All groups share one centre, and each spreads out both ways along 12 directions, with some noise.
Known rows, each followed by its group:
[  8  -6   5  32 -14 -14 -37  29 -15  24  -6 -31 -25   7   7 -29  10] | q_502
[-22 -10  -5 -10 -15 -29  47 -16  30   0  -5   2  20  -6   6   9   5] | q_434
[  1  18   5  19  -8  -2  15  21 -18  -7  12 -25   1   0 -11  -8   0] | q_730
[ -3  -5 -12 -21  -5  -7   1  -4  16   0 -13   0   3   8  -1   7  -7] | q_730
[ 14 -36   1 -10 -18  13 -26 -11 -10  18   8  -2   7   6 -17   0   5] | q_369
[ 14   8  -4  10 -15  18  16 -27  19 -12  17   4 -40  29  -5  -9   9] | q_438
[ -8  -2  17   1  27  14  -7 -11  23 -31  19   5  -2  24  -5  22  14] | q_365
[ -4 -33  -4  -6 -23   0  -2  -3  13   4  -4  -3  -8   5  13   0  19] | q_369
[  0 -52  28 -41  12  -2  27 -59 -14  15  40  43  30 -29 -33 -12   8] | q_438
[ 13  -6   4  -8   1   3  -7  -5 -12  16  -6 -15  10   7  -5  15   4] | q_369
[  2  14 -12   6 -20   7   5 -19 -31  -7  20 -15  17   5 -24  -5  -3] | q_502
[ -1 -17  15  12  23   5 -13 -19   9   7   0   5  26  -1  10  22  31] | q_365
[  9  -8  14 -29  23   7  29   0   4  11 -17   0   5  -4  11   3 -13] | q_629
[ -6   9   2 -15  17   1  10 -11  -4  -1  -4 -19  22  12  -9  -5  28] | q_730
[  2 -11  -1  36 -39  -1 -10  31 -21   4  22 -25  -5 -10 -14  15 -30] | q_730
[-14  13 -15  16  11 -14 -12 -24  -8  31 -21 -18  14  -4  17  27   6] | q_629
[ 14 -20  11  -3   2  23  -2   6  -8  -7  12 -11  -4   6  -8 -14 -10] | q_434
[-14 -19   6 -12 -26 -10  13 -26  -3 -15  33   8  -2  12 -23  -9   3] | q_438
[  4  -1   4  -3   8 -14  12  -2   7   7  -5   6  26 -12  -1  14  18] | q_434
[ 24 -32  -1   6  11  29   5  -6  21  11   2   4   2 -11  -5 -13 -39] | q_434
[-15   6  -6  10 -12   4   7  -6  16   8  -1  12 -18   5  -6 -16  -4] | q_434
[ 14   7   3   6   4  -4  -6   9   8  18  -5  15   8 -14 -11  22  11] | q_369
[ 43  21   1  17 -34   0  14  31  19 -28  -5  18   9   5   2   9 -29] | q_502
[-37  -1  28  -4 -14  25  11  19 -11 -23  24  16   4  10 -24   1   0] | q_629
[  9  -1  -2   4  -7  11   0  -2 -10  11  -8  -7  -9   4   7 -14   3] | q_369
[ 17  -2 -18   9   3  -8  33  16  35 -15  -9 -21   6  -9  16  20 -25] | q_369
[  5  23   0   5  14   6  46 -14 -31  22   4 -32  13 -13 -10   3  14] | q_365
[ 10 -14  -4  -7  -3   3   8  11   1  10   4  -3   7 -17 -14  14 -13] | q_730
[-25  24 -15  -6 -10 -12  23 -22  -2  -6  -4   6 -10   4   6 -13 -25] | q_730
[-17   3 -13 -13   2  -7  19   6  16  17 -19  -6  -8  -6   6  20  15] | q_730
[ -6   0  -8   6  -6 -14   5   3   1  13 -11 -26  -1   1  12  19 -10] | q_629
[ -3  51  19  24  12  -1 -34  13  -8   3 -34  31  38   9  18  21  10] | q_629
[  6  -2   1   3   7   4  -6   7   4   6 -12 -14   9   6   6   4 -12] | q_730
[ -1  -6  13 -49  45   2  32 -27  36   7   1  22   8   1 -24  32 -26] | q_438
[ -7  -3  14   1  14   6  47 -10  -2 -10  13 -34  12   8  -2   7 -11] | q_434
[-13  13  -5 -14   2   9  18 -25  -8  13   3  10 -15   2  -9  -3  35] | q_434
[ -2  30 -48  10  -2  -6 -28 -19  -9  27  -8  18  10 -31 -24  -5  -8] | q_629
[ -3   4 -20  -8   8   3   3 -17   4  14 -12 -11  -4   0   7  26 -17] | q_365
[-24  11   8 -25   7  10  47  -7 -27  45 -26  -7   3 -19  18  54   3] | q_629
[  0 -13  19   7  11 -14 -15  18  -2  10 -21  21  34 -20  21 -36  16] | q_730
[  3  12  18 -10  33   1  20  12  -4   9   0  14  23 -24 -18   5  -1] | q_369
[ -9  44 -16 -33  -3 -28  38 -10  -2 -16  -2  -8 -10  13 -15  -4   3] | q_502
[  2  13   2   4  14  10  32 -22  23   1  -7  -3  -9  14   9  -1  -6] | q_434
[-15  14  15   1   1  13  12 -17 -46 -10  16 -28   8  20 -10 -40  -8] | q_730
[ -3  -4 -16  12 -46 -10  -1  12 -12   9  16  -8 -20  -6 -18  -8  13] | q_502
[ -1  26   1 -15  25  -7  14 -14  16  -3 -17  -2  16  13   3  22  -2] | q_438
[ -9   3  19  -5  -5  13  11   4 -34   2  11  -7   4   4 -12 -22  29] | q_629
[ 17  -5  11  16  28  12   2 -16  25 -11   8  -2   9   9   4  21  24] | q_365
[ 27   8   6   6  10  31 -14  -4 -11  27  -9  28  -9 -11  -6 -21   2] | q_365
[-19  27  -7   8  10  -1 -23   6 -28  13  -7  -3  -4  -4  -7 -37  24] | q_629
[  3  -4  -3  -1  13  54   3 -35  20  -9  -9  -2 -23  37  21   9  -6] | q_502
[ 45  12 -17  14 -25   6  22  -7   2   1  13  36  44 -41 -28  32  13] | q_502
[-18  -3   0  18  16  13  20 -10  -1 -18  -2 -24  27   1  21  -4 -13] | q_438
[-13   5   6 -14   6  -4  11  14  10 -19  12   1  -1   5 -20   5 -14] | q_434
[ 14  27 -17  -3  21  25  32 -22 -19  23   2 -19 -16 -11 -14   3   4] | q_502
[-11  17  -5   1  -9 -17  20  20   0  -3 -16   7  -2 -13  19 -18  11] | q_369
[ -9  12 -12 -29 -23 -29  31  17 -10 -24   8 -23  10   4 -20   0  -8] | q_369
[-17   2  -6 -10  17 -17 -16  -3   4  -4  -6 -31  -6  22   0  -8  -4] | q_502
[  8 -16 -24 -16  19  15  -8 -65  35 -15  14  17   0  14  -6  25  19] | q_365
[ -4   7  14 -40  37   3  -4  -9  -2 -15  -1  26  19   0 -12   0   6] | q_365
[ 50  33  -2  32   7  10   3  25   0   3 -15 -20 -10   4  10  -2 -23] | q_438
[  0 -11   3   5   7  14  21   0 -11  26  -2 -21   8 -17  -1  28 -18] | q_629
[  3  11   0 -22  14   2  31  12  10  -6 -14   3  21 -11   1  27 -20] | q_502
[ -8   9 -19  -6  -7  -9  -1 -10   0  12 -19   4   5  -5   9  -8 -15] | q_730
[ 17   4  -3  11 -12  -4 -25  18 -15   1   0  -6  14  -3  -9  -2  -7] | q_434
[ -8 -39  19  -5 -13  -1 -12  34   9   4  -4  15  14 -11  -3 -14 -35] | q_365
[ 29  19  -4  17 -23  -7 -25  27 -23  11 -15 -28   4  12   0  11   8] | q_730
[ 27   0   6  34   4  16 -16 -10 -11  15   1  -8  11   0   7  -4   5] | q_438
[  1   1   2  20   6  23  13 -12  18  -2  17   2 -12   6 -13  13 -15] | q_365
[ 24   5   3 -22  16  -6   3  -8  -1  -5 -12   2  24   2   4  13   1] | q_434
[-16 -14 -13 -16   3 -18  -9  24   4  19 -16 -24 -15  -7   0  -2 -19] | q_502
[  6   9  15   8  11  -1 -23 -10 -20  -6  -7 -13  34  19   6 -16 -12] | q_629
[-18 -10  28  -8  19  10 -15 -21   5   7  15  20  14  13 -25  20  -1] | q_369
[ 16 -51  19 -14 -16  19   7  -9  16 -18  18   0  -5  21  -2 -23  -6] | q_629
[  8  10  -2 -43  12 -23  28 -32 -17  16 -25  27  21 -19  19 -12  -7] | q_438
[-12  10  11 -11  -9   2   1   4 -18  -7 -17 -13   2  26  17 -10 -16] | q_502
[ -1  10  13  -5   2  -8  13   6   4 -11  -9  -9   2  17  11   4  12] | q_434
[  1  15 -14 -21  -7  -3  12  14   6 -14  -2  -4   1   4 -21  -9   5] | q_438
[  2   6   7  -7   1  -2  -5 -19  -5  24   1   2  -3   8 -15  20   4] | q_438
[ 24 -19  -5 -14  -1 -23  -6  -6  15  -4 -10  -9  13   6   8 -15  -8] | q_629
[ 24   4  -4  10  13  14 -13  39  14  16 -22  -7   5 -10  -2   7   9] | q_438
[-12   2  -6 -22  -8  -8  18 -15  -8  10  -7  -4  -2   1   2  -2  17] | q_365
[ 16 -42   4 -49 -13 -26  44 -14  19  -6   0 -16  -2   9   8  -2  11] | q_629
[  2  18  -5  24   1   1   8 -33  -7   5  12   1  14  -1  -6   8  26] | q_730
[-20 -10  10  15   1  24   2 -12  -9  13  11  -9 -15   6  -1   0   4] | q_369
[ 18  29   9  17  -2   2  15   7 -16  13 -12 -15  -6   8   8 -13  13] | q_365
[ 26 -23  50  -3  16   9  34   3  -3  20  -3  37  30 -27   5 -20 -38] | q_502
[  0  -1  -2 -19  -2  -3  19  -6 -16  11  -6  -8  10  -6  -6 -16  -7] | q_365
[  6   1  -3  -1  -5   5  -2   1 -14  15  -8 -13   1   2   0  11 -11] | q_730
[-15   1  -9   8 -54 -25  19   1 -19  14  -3 -21  -4   5   2 -17  23] | q_365
[-15  -8   6   7  14  11 -13  15  -2  19   1   5   4 -18 -11  14 -10] | q_434
[ -5  -4 -19 -16   5 -24   3 -12  16 -20  18   9  55 -20 -35  32  28] | q_502
[  0 -13   2 -10  16  17 -23  -4   1  12  -5  12   0  -3  -3   9 -14] | q_434
[-14  -2 -10  19 -53 -13 -35 -42 -13  13  22   0 -14  32 -18  18  15] | q_438
[ -8   7   4  -7  12  -6  11  -8   0  -6  -2 -15  21   8  -1  16 -21] | q_369
[-35  -6  16 -50 -18 -31  -7 -32  13 -17   5  17  -4  47 -15  11 -12] | q_438
[ -5  22  16 -27   5 -26 -10   4 -31   8 -18   0  35   5  -6   1   9] | q_369
[  9  17 -19  11  -4   2  -4 -22  -6  35 -17  11  -6 -13   6  12  34] | q_629
[ 31  26  -4  13   2 -22   2  27  31   1 -28  11   4  -5  19  29 -11] | q_730
[ 41  40 -15  21   6   9  -7   6 -13  27  -5  24   3 -31 -24  -8 -17] | q_369
[  8  -3 -24 -24  17   5  -7  29  29  -2 -20 -16 -28   4   2   3  15] | q_502
[ 29  34   2 -23  32  -8  44 -16  31 -30   3  13  10   9 -12   4  19] | q_365
[-39 -14 -22 -29 -23 -10  22 -14   3  -3  -6 -34 -13  19   9  24 -34] | q_369
[  0 -10  26  -8   2  11  13   1   1   4   9  -5 -27  19  -2  -1 -11] | q_438
[ 22  23   7   8  12  10  10  16   8  -5   0   6 -11   2 -11 -19   0] | q_434

New rows, each followed by its group:
[  3   3 -11 -15 -12   3   4   6  12   2  -5  25 -10  -8 -11  -7   5] | q_629
[  0   4  -3 -57  28 -14  22  38   8  -7 -23  -5   6 -13  -5  -6  -1] | q_502
[ -2 -27   5 -21 -25 -15  14  10  10   4  -3   2  -8   1   6   1  21] | q_629
[ 14 -12  -8 -35  -9  -2  24  -1  11 -14  -7 -26  -7  22   0   3 -10] | q_369
[-12  -5  23  -4  28  13  -8  37 -22  10 -12 -35  -6   4  12  -8  70] | q_502
[ 21  19 -45   3 -13 -20 -18   7   7  39 -32   2  -4 -28   6  30  15] | q_502
[-25  47   6   6  -6  -9  21  20  -7   1  -1   7 -25   2  -8   4   9] | q_369
[-33 -11  17 -10  10  16  27 -30   2   0   8   4  11   6   3  23  31] | q_502
[ -7   0  22 -19  18   1  29  -1 -46  38  -1  -9   3 -23 -10 -31  11] | q_502
[  3  13   9  -8  23   3  11   2 -20   4 -12  17  28 -24   2 -40 -16] | q_369
[  1   7 -16 -16 -20  -6  22  13 -16  14 -14 -32 -26   3   6  -2 -26] | q_629
[-8 -7 14 -8  9  6 27  1 -4 12  3 -3 -4 -7 -3 -1 -6] | q_502
[ 27  18 -11 -10 -34 -14   9 -22   6 -28   5  27  20  13 -15 -16 -30] | q_502
[ 17  -9  31 -15  34  35  -2  -4  -1  27 -17   4 -16  14   7  -3   3] | q_369
[ -6 -20 -18  -7  -4   1  33 -21  22 -11  -1  -6   2  -5  19  -7   6] | q_369
[-14  -2  -9  18  -4   3  16   9   4   7 -15 -18  -9  -8  29   1 -13] | q_369
[ -1   7   6  12  -1   6   3   1  -1   9  -5   1 -11   3   7  -1  16] | q_369
[ -9  38 -37   7 -18 -24   1  32  -2  -4 -24 -23  24 -12  -2  20   8] | q_438
[ -1 -16  12   6 -17  11  22  13 -27  -2  41 -19   0 -16 -33  29 -39] | q_730
[ 16  -5  10  16   5  14  -9  21  -4  25 -10  11  -3 -20   5 -10   6] | q_369
[  5  -3 -58  -8 -29 -14 -36   5 -19  40 -17 -11  -2 -32 -15   7  11] | q_502
[-12 -12   5  10  -9   6 -15  12  -5  12 -11 -20  -5  11  13  -5  12] | q_730
[-14 -13 -17 -33  -6  12 -18  -7 -30  -1  -7 -10  29  -2 -10  -6   6] | q_502
[-14 -10  -1 -10 -12 -10  13 -12   4 -14  12 -19  -9  21  -3  -9   4] | q_629
[ -9  45 -23   2 -23 -11  29 -37 -36 -10  21 -21  23   6 -31  14 -22] | q_502
[ 18   4  33 -39   9 -19  33  22  12   0 -15  17 -29  10  12  -3 -22] | q_438
[ 14 -29 -32 -26 -18 -26  38   9  37 -14  -8 -17  15 -18   7  24  -6] | q_369
[-15   8  -5 -13  -4 -17   7 -22   1  -5   0 -11  17  15  -6  26  -3] | q_369
[ -9 -18   9   3  -1  11   8 -10  13  14  -5   5  -8   5  11  -1   8] | q_365
[ 27 -25   4   4   3   9 -21 -14   8  -6  11   5  -3  12  -5 -53  25] | q_629
[  3   8  20 -17   8  -6  42  -5   4   1   4  16   4  -6  -6  -7   3] | q_502
[ 12  26  -2   3  18   1   5   9   4  11 -31  -7  10  -1  20  10   7] | q_438
[-10 -11 -26 -25  18  27  24 -24   0   9  -2   1  16 -23 -12 -11  -7] | q_438
[ -4  10  11   5 -23   8   9  11 -12  10 -17   1 -20  13  23   1  22] | q_502
[-23  18  18 -11 -12  -1 -18 -29 -38  12  -7  26  24  15  -7 -34   8] | q_365
[ 18   4 -10  13  20   7  -1 -14  15  -3   4  -9  14  -3  -4  31  -7] | q_365
[  1   9  20  19  -9  -9  17  -8  -1  16  -9   6   6   2  16  11 -30] | q_502
[-17 -21  -9   8 -11  -1 -12 -44  -9   6  11  14  32  -9  -3 -11  20] | q_369
[  9  -9   5  -1  -4  26  -4  12 -18   6  -5 -10   1   1   3  -9   2] | q_502
[ 13 -14  -7   1 -14   0  -6  -5   1   2  -3  15   9  -9   4 -27  16] | q_369
[ 26 -34  -5  -3   8  31 -18   5  13  12   8  14 -10 -17 -13  10 -15] | q_434
[ 43  20   3   5  20   7   2  -3   7 -20  -2 -14  11  17   2  11 -13] | q_434
[-12  25 -44  27 -33  -8   5 -28 -26  19 -14 -22  -1 -10  22  -1   1] | q_369
[-18 -64  -4 -25   5   5 -13  -1 -15  34 -20 -23  20 -19  21   4 -24] | q_365
[-49 -18 -12 -13 -35 -13  41  -5  -9  23   8  -7  -7 -20 -13 -13   4] | q_434
[ 16   1 -16   2  18  24  20 -29  34 -12  16  -2 -25  10  -9  23   3] | q_365
[-14  -3  -8 -15  -3   7  22 -25  32 -30   0   4 -21  29  13 -17 -24] | q_369
[ 16 -20   3   2  -9   5 -24  18  20  14 -23   3 -11   8  18  10 -16] | q_369
[ 32   8  -7   8 -13   7 -25 -27 -26   5   4  -7  21  14 -13  -1 -12] | q_730
[ 21 -28  12  22   1  21  -8 -12  17  -6   2  -9   0  19  20 -13  20] | q_369
[ 12  -6 -12  -7  -3   0  31  14  -3  -5   4 -11   7 -22  -5 -18  -7] | q_369
[  5  28 -15 -14 -21 -10  31  -6  30 -30  -4  21   6  10  -2  33   7] | q_502
[ -9   1   4 -19  15 -35   6 -18  -6  26  -5   3   7 -12  -7 -17  14] | q_502
[ -2  -5  -8  10 -26 -15 -22 -15  -3   9  -2   2   1   9   1 -10  -3] | q_502
[-20  -4   3  25   2  35  27  29 -18  37  -5 -10 -48 -31  16 -18   2] | q_369
[-11  12  19  -4  19  21  33  -8  -3 -21  46  -5  -2   7 -51   0 -18] | q_369
[ 24  25  -3  34   0   9   9  15 -15   2  -7 -14  -1  -9  12 -27   1] | q_369
[ -5  -4 -42  -3 -34 -23 -17 -26  13   5   2  -4 -33  11  -4 -26  22] | q_629
[ -7  -3   0 -14  -1  -3  -3 -16  -5  -6   2  -3   4  14   3  -2  27] | q_365
[-46 -11 -11 -37 -11 -15  24  -4  -4   1  -2   4   2  -8 -11 -26  21] | q_730
[-15   9   5 -11 -10 -13  -9   3 -25  13  -6 -18  12  10 -10  21  -4] | q_369
[ 23  10  -1 -11   6   1  -8  -4 -26  20 -17  -1  22  -7  -1  -9   5] | q_730
[-43  29 -10  -1  -9  -3  21 -28  -8   6   8  11 -16   1 -11   8   7] | q_369
[  3  28  -5   1   8  19  27 -40 -23  19  -3 -15   2   7   0  21   0] | q_629
[-39 -24  -8 -11   3   6  14  -4   7  11   3 -16   2  -7  -8  -3   5] | q_730
[ 20  34 -23   0 -33 -13  23  -5 -10   8  -3   5  -1  -6 -22 -20 -17] | q_365
[ 48   0 -17   4   1  -1 -23  10   4  19 -15  12  14 -24   0  26   2] | q_434
[ -4  -3 -18  16  -3 -11 -13  15  22   6  -9 -15  -6  -5   5  14 -28] | q_629
[ 26  24 -12  -9 -33   8  22 -15 -20  -2  -3 -24 -44  33   5 -28  12] | q_629
[  0 -33  13 -16   3 -16 -21  -9  36 -17  -9  18  33  17  10  12  -6] | q_369
[ 29   0  18  -8   6  -2 -21  29  12  10 -13   7   0   9 -13   1   1] | q_438
[ 24   4   0 -17 -11   1  35 -13  -6   0  10   4  13  -8 -18   7  16] | q_629
[-12 -10 -21 -16 -33 -29 -15 -27  -1  22   0  21  13 -10 -16  23   1] | q_438
[ -5 -12  19  -1 -24  -1  -7  30  -6 -21  -7  -4  18  15  11  -3 -22] | q_502
[ 20   7 -22   5 -38   7  21  36 -15  20  -4   9   7 -44 -14  31  23] | q_502
[-12 -11  12  -8 -11  10   3  -3 -11  11  18 -10 -22  13 -22   3  -8] | q_438
[ 33   3  22 -21  -9 -25  18  30  13 -26 -15  -4  20  17  12   3  -5] | q_629
[  5 -32  19  20  -4  -7 -28  37  18  -3 -18 -11  21   4  27   8 -22] | q_369
[  1  21   9  23  -5 -15   0  -7   0  -7  -3 -13  23  18   6  10   9] | q_365
[ -3  21  13   4 -17   8  34   1  -7  12 -13  -8 -45  21  20 -13 -41] | q_502
[ 25 -22  27   4  -3  -2 -23  19   5   5 -11  11  12   4  19  34 -33] | q_730
[-14 -12  -4 -11 -15  -7 -27  -4 -10  -2  -7   7  22   5  -2 -15 -22] | q_629
[-38  -7  -7 -11  11   2  11 -25   2  -1  -4  -5  15   1   3 -23 -19] | q_730
[-24 -11   4 -11  22 -37   8 -51  -5   4  37  -5  34  -7 -41 -16  25] | q_502
[  0 -38  -5  -5  -4   8 -21 -25 -14   9  -4 -22  12  11  16  -9  12] | q_365
[ 26 -20  16  19 -23  -3  -8   7  -7  30  -3   7 -29  -7  20   4 -26] | q_438
[  7  18 -12  10 -21   3  22 -18  -8  -3  16   6  14  -8 -18  19  21] | q_502
[ -3  -7  25 -11  24  19  -7  -6 -17  25  -9  19   8  -7  -2 -21   5] | q_369
[ 23  17   5 -44  -1 -15   1  -8  -4 -24 -13  20   2  24   4 -43  48] | q_365
[ -1   2 -37   7 -12  -7  12 -22  12  20   5 -24 -42  -2  -2  -1  22] | q_629
[-17  13  -7  -7  -2 -12 -20   4  12 -12  -5  12   8  10 -12   5 -38] | q_434
[-34  48  14 -27  18 -30  22   2 -15  -6 -36  -7  26  21  14 -24 -25] | q_434
[ -7 -21   1   1 -31 -19  13  22  30   2  -9  12  -6  -5   7 -13   5] | q_434
[-27  31 -10   2  -3  -5  24  -6 -18  31 -15 -10  -8  -9   0   4   0] | q_434
[  1  33  -7  29 -11   7 -16 -17  -6  21 -23 -26 -34  39  27  24 -20] | q_438
[ 21  -6 -45  26 -29  28 -43  -8  -6  16  -6 -12   2  -5  -3  22   2] | q_502
[ 26 -17  -9  -7 -18 -14  11   5  34 -20  10 -12   5  11 -12  26  13] | q_369
[ 17  16  -6  -8 -33  13   8  12 -19  10 -20   0 -34  12  12 -26 -14] | q_502
[-47 -27  19 -41 -16 -10   8  35  -7  -3  -1  10 -12  -2  -7 -28   3] | q_434
[-13   0   8 -51 -13 -14  23  30 -15 -20   3  -6 -19   7  -8   5  29] | q_434
[ 33  44 -18 -11  11  -6  -6 -39  25 -34   1  26  11  28 -18  -7 -13] | q_434
[ 21   6  19 -27  17 -15   5 -14  19 -17 -19  29  19  16  15 -18   8] | q_438
[ 27  -5   5  15 -11   3  -4  -8   2  24  -1  14 -15  -5   5   6  12] | q_438
[ 10  15  -5 -21 -12  35  31  -1 -12  -6  -5   5 -22   9   0  -8  18] | q_502
[-20 -21  15  35 -17  22 -14  28  -6  35  -4  -1 -12 -13   4   7 -36] | q_365
[ -5  45  -8  -7 -16 -39  25 -22 -13   6  -2  -7 -21  16  -7 -20   4] | q_502
[ -2  -8  35  -9 -10  -3  16  60   3 -21  10 -17 -27  20  -8 -19   8] | q_438
[-19 -20 -22   1   4 -22   6 -31  22  13   1 -32 -18   6  11   7  13] | q_629
[ 20  30 -11 -24 -14 -32  16  28 -20   3 -21 -11  14 -10  -5  -3   9] | q_369
[ 24  46 -30   5 -30 -17  27  -2  18 -20  10   3 -18   8 -24   4   0] | q_365
[ 13  31 -18   3   7  -9   2  27 -14  32 -34 -38   9  -7   2  21  34] | q_730
[ -2  17  13  18 -10 -10  -2 -12  -3  -3   1   9  29  12  -7  -7  -9] | q_365
[-36   1   5  -9   5  -2  23   4  15 -14  27   6   1  -5 -36  25 -40] | q_369
[ 26  21   2   0  -8 -17  -7  -6  -4  -7 -14   6  10  13  11 -13  -6] | q_438
[  6  -8   2  -3  -5 -13   5  -6   0 -13   4 -16  29   8  -1   5  10] | q_369
[  7  -5   1  12  -2   1  -3   0   8  10  -6  -3   0  -1   5   6 -15] | q_502
[-10  -3  15 -15   2  32  27   1   9 -25   0  -4  -9  25   8   5 -18] | q_502
[-23 -20 -26   5 -23  11 -16 -38 -14  -7  29 -12  29   1 -30  17  -1] | q_502
[-16   4 -44  -5 -37  13   7 -14  -7  27   4   0 -54 -10 -14  -8   4] | q_629
[ 11  -8  10 -11   6   5  23  -1   4  -7  14  17   5 -13 -14  -3 -13] | q_730
[ 17   1  -8 -14  -5  -9 -15   6  14 -11  -3  18   9   0 -10   3  -8] | q_434
[ -7 -42  27  13  -3  -4 -24  -7  10  11  -1  15  26   0  12  -3  -7] | q_502
[  1  26  -2  10   6  12   0 -11 -21  21  -5  12  -5  -9  -6 -14   0] | q_369
